The same things were measured in two ways. Each way mixes the same 11 hidden numbers, adds some noise and spreads widely along 7 directions of its own, which tell nothing about the thing.
Some things both ways: the first way, then the second way.
[ -3 -12   8  24  25 -15  17  -5  19 -35  -8  13  13   3 -22  13   1  10
  22 -31 -53  11  -4 -14  -7 -38]
[ -5  -6   0   6 -14  13  22  -5 -14  -8   1  10  16  19  -8 -39   2 -18
 -11  20  -2   8 -22  14   2]

[-29  16  23   6 -24 -10  18   0 -33  37   3  23 -21  -7  -2  14  -9  11
  29 -12  21   5 -14 -10  13   0]
[ -6   0  12 -13  16   4  -5  -2   4  17   9   7   1   1  27 -18 -16  16
   2  -5  -7  18   2 -35 -17]

[ 29   4  28  27 -31  -4  21  -5  21  35 -24  30   7   2  13  -3  -7  23
  56 -15  37  18   4   8  18   7]
[ 16 -20   0  15  28   7   3   2  19  12  -2   3   5 -19 -17  -9  -1   2
   3  17  21   2 -13  28   1]

[  5  17 -14   1 -14  47 -29  27  24  24  -4   5  14  16  22   5 -24 -40
 -45  -7  28  -4 -11  25   9  24]
[-31 -11  -6 -28 -46  28   2  -5  -7  -2  -7  -6  31  21  -3 -37 -22  -7
   5  17 -10  13  -6 -25  -2]

[-27   1  15   4   6 -25 -22   4 -50  12   4   6   0   3 -16  -7  19  -8
 -16   5 -33  -8 -35  -3   0  -2]
[ 10  -5  13  42  12  12  -2 -27  -6  27  18   9  28  -1   8 -18  41  14
  12  12  24  12   2 -18   4]

[ 15   6  -8 -18  -8  11 -10  -4  12  10 -17  -5 -14   7  20 -23  14 -10
 -21  20  20 -21   0  20 -15  30]
[  4  15 -23 -26 -28   5  16   4 -15 -28  -8  22  -9  -2 -12  25   1 -20
 -15 -25 -28   5  -9   8  10]

[ 32   6  26  -6   2 -11  -7   0   6 -39  22 -24   8  14  20  -9  -3   5
  -5  15 -43   1   3   3  20  -9]
[ -5 -20 -24   3 -14  12 -13   0   2  -9  -8   2   3  -6   5  -3  36  15
  14  20  -8   3  25   1  14]

[ 47  10   8  23  -2 -64  27   2 -13   2  -2 -20  -9 -19  13 -14 -19  29
  -8   0 -16  -1 -10 -22  19  19]
[  7  17  20  -7  -6 -12 -22 -11  -2  -7   8 -11 -13  18   7  27 -14   5
   4 -23 -19  -3  12   6  16]

[-13  -6  10   3  11  14 -18  21  -8   9 -16  15  17  16  -4   8  15 -30
   1   8 -42  -6 -32   5   4 -15]
[  6 -10  -2  31   6  -1   1  -5  16  49  -1 -25  22 -15  17  -7  20  26
  16   6  23  -2  20 -18   0]

[ 48  10   8 -12 -18  -2   9   4  -2  18 -10   8  13   2  28 -17 -11  -5
  -6  15  17  -1 -13  21  27  14]
[-18 -20   7   3  -1   4   0   3  32 -14 -13 -31   1  -7  -2   6  -6  25
 -10   1  -5   2  36   9  10]

[-50  -6 -23  27   8  24 -25   3   3  14   3  17  -2 -12 -34   3  -2  -9
 -12  12  10  13 -12   5  -7 -20]
[ -8  19  18  -1  12 -10 -26 -14  -4  19  22  16  -3  32  35  -9 -12 -15
   5   1  -9  14 -24  -8  -1]

[ 22  15  -1  22  -3  -1  -4  25   9  -7   6  -3  17  -7  -2   3  -9  -3
  -2   1  -1   9 -21  17  20  -3]
[ -6   0   2   8  -2  -5 -10 -16   1   4  10   8   5  20   5  -5  11   2
  -8  22 -12   7  -9   2   5]

[-23   4 -11  -5   5  -9   1  -7 -39  -7   3  13 -21   0 -15 -30   7   0
 -26  13  -9  -8  -6 -26  -5  -7]
[-28 -29  15   0 -24  15 -13   6  12 -10  -3 -27  17 -16  19 -23  21  18
  15  -6  -2  17  54 -13  10]

[ 23  -7  -6 -30  -7   2  -2 -12 -21  -1  -5  19   2  15  -3 -22  20  -6
  -2   1   0 -20 -14  13   0  -5]
[-13   5 -31   5  -5   0  17  17  11 -38 -14  19 -18 -18 -18  17  19 -20
 -14   4 -19  21  -3  30  10]

[ 59 -20  12   8 -18 -20  13 -10  24 -25 -38  27  30  13  21 -25  12  12
  40 -16 -21  32   9 -11   3 -17]
[  3   1  25 -12   6  -8  27 -10  -2 -18  14  10   1  17   8  -9 -25 -10
 -38 -22 -21  27 -15 -10 -14]

[ 28  14  13  12  -9  26   8 -11   9   5  19 -22 -14  -5  17  19 -44 -14
 -29  28   4 -12   3  12  41   0]
[  0   3  23 -23  24 -13 -12  -5 -10 -25  15   5 -23  21  17  12 -26 -11
 -10 -21 -18  -8  -2   6 -13]

[-15   1  20   6   3 -18  21  -5 -11   1  12   9 -10 -14  -1   0  -9  25
  16  19  -6   0   3   4  11  -2]
[-10 -10   7   9   3   6  -2   9  24  -8 -14 -18  -8 -10   5   5  15  31
  -5  -6  -1  -7  41  22  20]

[-23   4   4 -11  19 -15 -14   4 -20   3  -9 -15  -5   0   3  -6  14   6
  10   5 -37 -27 -16   4  -8   8]
[ 17   7   5 -12   1  -5   3   3  17  18   1   3  -8  -6   6  19   1  24
  -8 -16 -12  -4   5 -16   9]

[ -7 -11 -27  17   3  -7  -2 -12   7 -18 -29   2   2 -15 -14 -15   2  14
   3 -13   0  -5   7  -2 -22  -6]
[  4   1   1  -7 -18   9 -15 -18 -12 -30  14  13   0   5  -7  12   5  -7
   0 -11 -29  18   4   2  14]

[-11   8 -11 -14   7  26  -6 -18  16  -6  -3  -5 -18 -16   2  10 -28   3
  -5   2   4 -10  11  27  -2  -3]
[  9  -3 -18 -13  10   7  -7   2   3 -31  13  13 -14 -11 -10  23  -5 -22
   0  -3 -17  -5 -19  27  22]

[-12   2  -7 -16  -9 -12 -34  14 -15   4 -11   4   0   9  14 -24  14 -12
  -8   8 -29  11 -19 -19  -9  -1]
[ 27 -14 -17  26   0  -5   8   3  25  29 -11 -14  13 -35 -15  13  14   6
   9   0  19  12   2  26  15]

[ -6 -18 -16   0  25   9 -19 -20  11 -21 -23  25   5  10 -24 -18  14  -8
  -8 -19 -31 -16   0  -1 -24 -19]
[-21   6  21  21  19  10  -5  -6  11   3  14 -15   9  29  31 -25 -19 -12
  11   4  20   8 -11  -3  11]

[-43   8 -17   6 -16   1 -46   6  -9 -13   1 -10 -25 -12   5 -18  -7 -12
 -40  21 -11  21  -2 -25 -22  -1]
[ 30 -13 -31   7 -21  -1  -3  -4 -13 -16   0  10   2 -47 -20  45  48  -5
  12 -28 -12  13  22  23  22]

[-26   3   2  -8  23   5  10   8 -24 -11  19  -5   1   7  -6  20 -13 -11
 -19  -9 -45 -26 -16  -2  10 -18]
[-12   3 -35  -8 -17   9   7  22  14  -7 -22   3  -8 -17 -14  12   6 -14
   2   7  -9 -11  -2  28  14]

[-15   9   6   5 -15  23 -29  -7  -1  -2   9 -12   1  11   8 -21  -2 -13
  -7  12   6  12   0   5   9  -8]
[ -8  -3  15 -34  37 -14   5  18  33  -4   0  11 -27  -4  17  17 -30   1
 -32 -18 -10  -8 -10   4 -14]

[ 31 -17  -7   3  15 -10  31   9   9 -31   1  -2  20   6  -3  10   0  15
   8 -19 -35 -37   4   1   3 -13]
[ 17  10  48  12  29 -20   6  -5   8  33  18 -19   8 -15 -13   9 -17  10
  -7 -23  21 -12  -6  11  -3]

[-53  -4   9   7 -13  -6  -1  -6 -11  13  10  20   0 -12 -17  17  -1  14
  19 -15  11  22  -6  22 -10  -9]
[ -7  23 -19  -6  12   4  24   3   5 -34 -11  40 -26   6 -17  23   4  -6
 -39  -4 -25   7 -21  27   3]

[-55  28 -16  15  -6  -8  10  12 -28  26 -15  16 -53 -24 -18 -12  -1  14
  13   1  29  -5  -9 -35 -18   4]
[  3   9 -24   3 -10   3   7  14  17 -19 -29  10 -24   1   0  15 -10 -15
  -9 -15 -18  19   3  44  11]

[  2   4   6   8  12 -23  -6   5 -11   2   4 -16  -2   8  -1 -12  15  -6
 -19   7 -23  -1 -21  -4  -3   8]
[  0  -6 -22  -6 -46  16   4  -6 -20   2  -8  14  22   7 -15 -19  29  -8
   7  19 -10   4  -8   4  12]

[ 28   0 -10  15  -4  14  -5  16  20 -18 -34   4  23   4  17 -12   0  -8
  10  -2 -10  -2  -2   9   1  -4]
[  3  -8 -26  -9 -30  27   1  -7   1  15  -2   4  24  -3  -9 -17 -22 -22
   5  10 -12   6 -25  13  14]

Other things, the second way, with their names:
K_136: [ -4   7  24 -33   6 -10 -10  -9  -7  -2  30  16  -5   8  20   1  -9  11
 -11 -10 -31  13  -6 -48  -9]
K_500: [-29   3 -40  -3 -31  27 -27  -5   8  39 -29  -3  14  24  30 -16   7  25
  31  31  -3   0  20 -24   5]
K_396: [-18 -11  16   7  24   6 -16 -18  27  14  13 -39  14   6  21   0 -40  21
   5   0   4   3  17 -17   2]
K_955: [ -1   4  37  -8   8  11   4 -19  -6  -6  15   9   8  24   5 -21 -24   3
 -12 -11  -4  18 -11 -18  -7]
K_731: [-18 -10  13 -21 -29  13   9  18  12   5 -22   8   7   9   0 -38  -5  -5
  -9   8  -2   5  -2  12  -1]
K_69: [ -7   8  -5  -5 -13   8  13   3   1   4   2   6   8  10  -1 -16  -4 -10
 -12   9 -12   1 -22  11  16]
K_584: [ -9 -12  10  14 -10  13  22  -3   5 -14 -14  -5  12   7 -29 -31   7  18
 -13  25   1  12   9  12   0]
K_464: [  8 -14   0   7  -2   9   4   3  17   6 -10 -21  11 -23 -28   0 -12   5
   5   4  10  -6   4  34  16]
K_556: [-11 -31  12   5  -5   4   8  12  20 -32  -4 -11   4 -27 -20 -10  20   7
 -11   6  -3  12  25  30  14]
K_972: [ -7  16 -38 -18 -27  15 -24  -4 -14  -9  -1  24  -7  11  14  14   4 -20
  20   0 -28   9  -9  -3  17]
K_445: [  8  20   2  -6   8 -16   0  10   9 -16  -1  14 -27  13   8  24  -1 -17
  -2 -13  -8   7 -15   8   8]
K_405: [  1 -18 -24 -35 -22  11  -2  21  -3 -24   3  10  -4 -40 -16  13  15 -20
   8  -9 -19 -10   2  12  16]
K_55: [-12   3 -10  17   2  -1 -23   0  27   3 -27 -18 -17  29  42  15   9  25
  17  -1   5   4  39   2  12]
K_411: [ 17  18  12 -12  14  -6  30  -5  -8 -10   6  38 -10  17  -3  -3 -25 -22
 -38 -21 -17  23 -43   5 -16]
K_109: [-29   6   7 -17  -6  16  -3  -6  12  -7  -1   5   3  34  19 -26 -40  -6
 -13   8 -21  19 -15  -6   0]
K_741: [ 24 -20   6  24  24   7 -16 -35   8   5  -3  18   6  -6 -26  24  30  32
  -5  13  11   6  14  13  -9]
K_654: [  8   5 -15  -8  19 -11   8  19   3   4  22  19  -5 -27 -10  11   2 -46
  -3   5   4 -15 -54  32  14]
K_196: [  1  -3 -12  34  22  13   0 -18   9  -2  -2   1   1  20   7  -2   5   8
  -5  18   6   1  -2  23  12]
K_183: [ 30  -9   2  34  14 -13  -1 -16  -9  17   5  -4   8  -9  -4   3  29  17
  17   6  18  21  10 -10 -11]
K_673: [ -7 -16 -18   5 -10   7  -4  11  -3  -1 -12 -15   6 -35   0   3  35  16
  34  -2  12   9  43 -21  -4]
K_291: [  1  -9 -27  36   9  39  -6 -20   3  -8 -12 -11  12  31   5 -27  -9   2
  26  32  21   7  -3  20  20]
K_606: [ -6   1  25  -4  18  -6 -16 -17  -6   0  28   3   1   7  26   8  21  24
   5  -8  -5   4  18 -42  -1]
K_232: [ 32  23  -9  -9  -8 -16  32   2 -31   1  13  38  -3 -20 -25  10   6 -32
 -23 -23 -21  19 -43  21  -2]
K_194: [  1 -13  20  20   1  -7 -28 -20 -11   2  10  -8   9   8   9 -11  28  22
  25  12   4  19  30 -18  -6]
K_423: [ 10  27  13 -11  -5 -10  32  -2 -11   7   6  23  -1  16  -2  -4 -16 -15
 -32 -21 -14  15 -35  -3  -7]
K_360: [  6  15 -38  -1 -13  14  -5  -5   1  -3 -29  12 -15  21   5  20  -6   3
   6  -1 -14   2   4  13   7]
K_577: [  4  -4  23  -1  22 -12   0   6  22  11  -3 -19  -7  -6   0   7 -21  15
 -11 -11   8  -7   7  28   5]
K_875: [ -3  15 -24  -8  -5   6  19  24  15 -19 -22  16 -17  -4 -22   8 -11 -24
  -8   4  -2   5 -29  38  15]
K_12: [  6 -10  -8  -8 -18   9 -24 -12   4  17  -7 -11   7  24  26 -20 -21  18
  24  13 -14  22  14 -24   2]
K_629: [  0  -1 -34   9   6  20   3  -3  -3  13  -4  23   9   6  10 -19  11 -12
  13  28  11   8 -26   2   3]
K_616: [-14 -10 -22 -14 -24  28 -35  -7  -5  12 -12  -7  10  10  16  -5  11  18
  39  16  -1 -17  27 -22   8]
K_375: [-12  -3  -2  24   6  12  -7   4  38   7 -22 -23  -4  15  19  -8 -17   8
   7   4  11   4  19  26  16]
K_798: [  9   7  43  -3  10   1  12 -35 -28  26  38  -1  35  12  -1 -11 -13   3
 -14 -18  13  -3 -24 -24  -6]
K_952: [ -1   5  25  10  26   4  10 -12  21  16   7   2   6  11   8  -1 -27   0
 -26 -13   6   4 -17  12  -4]

Some of these things the first way, each followed by its name:
[-24  26  -1  23  -4   4   5 -10  -2  23 -15   4 -35 -16  -6 -11 -17   5
   2  -7  35  -4   2  -8  -5  10]  K_405
[ 29  17   8  18 -25 -12  15  21  34  16 -18  16   0 -12  19   0  -9   7
   1  -4  44  15  -1  25  -5  34]  K_798
[ -7   0  14  16  -5 -11  32   4   8   8  -3  23   3 -11   6  16 -27  20
  20 -14   7  12   7   3   9  -1]  K_972
[-20  15  25  28 -16 -70   9  17 -39  18  -2  17 -14 -13  -6  -2   0  19
   8 -29 -21  34 -31 -47   1   2]  K_423
[-13  12 -14   2  -2 -10  20  14 -16 -41  17 -48   9   0   5  -2   3  19
   4 -17  -6 -22   2   7  -6  -2]  K_741
[  0 -13   2 -30  30  17  24  -5  17 -16  -1   8   3  17  11  -8  10   5
  16  16 -24 -26  13  14  -5  -6]  K_55
[ 13  20  -4  -4  -6  12  13  17  15 -12  18  -8 -17  -8  13   5 -20   9
  -3  15   9 -14   7  11  14   6]  K_577
[  8 -27  12  35   0  -9   0 -20  38   1 -45  29  21  -3 -15  -2  24  13
  56  -8  -8  33  -4  22 -18 -19]  K_196
[ 28  16   4 -30  15  -2  15 -15 -15   4   5   6 -16   3  -2 -18   1  -3
  -9   6  -4 -24 -14  18  13   2]  K_654
[ -8  11   1   4  -4 -10  10   3  -3  29 -19   0 -19  -6  10   5  -5   4
  23  -5  -1   5 -15 -12   0   5]  K_12
[ 16  20  -4   0 -10  -3  16  21  -2 -20   4   4   4  -4   8  -7 -14  15
   6 -12   9  -7   1   3  13   1]  K_109
[-14   9 -14  -6   4  -1  27 -13  -9   3  -3  26 -20 -13 -20 -11  -7  20
  17  -6  26  -7   5   0  -1  -8]  K_556
[  0 -14   5 -12  -5  -2   6 -14  -4  33 -12  21  -5  12   2  13  13 -10
  16  -6 -14  -3 -21   5  -4  -4]  K_183
[-18  20  -2  24 -14  -4 -10  24 -25  -2 -11   4   0 -14  -2 -13  -6  -3
  -6   1   5   7 -17  -9   7  -1]  K_952
[ 15   0 -24 -11  -1   7  20   3  15 -32 -27  11  13  -6   0   4  -2   1
  16 -31  -8   0  -4  18 -14 -19]  K_396
[  0  -3  16  -5 -19 -16   8  19   2 -26  23  13   2  -1  13  24 -17  14
   3  -3 -40  12   4 -21  12 -20]  K_232
[ 21  -3  21  45  -5   5 -15  10   4   6   5   1  24  22   7 -28   2   0
  -2  15  -6   1   1 -21  30   1]  K_731
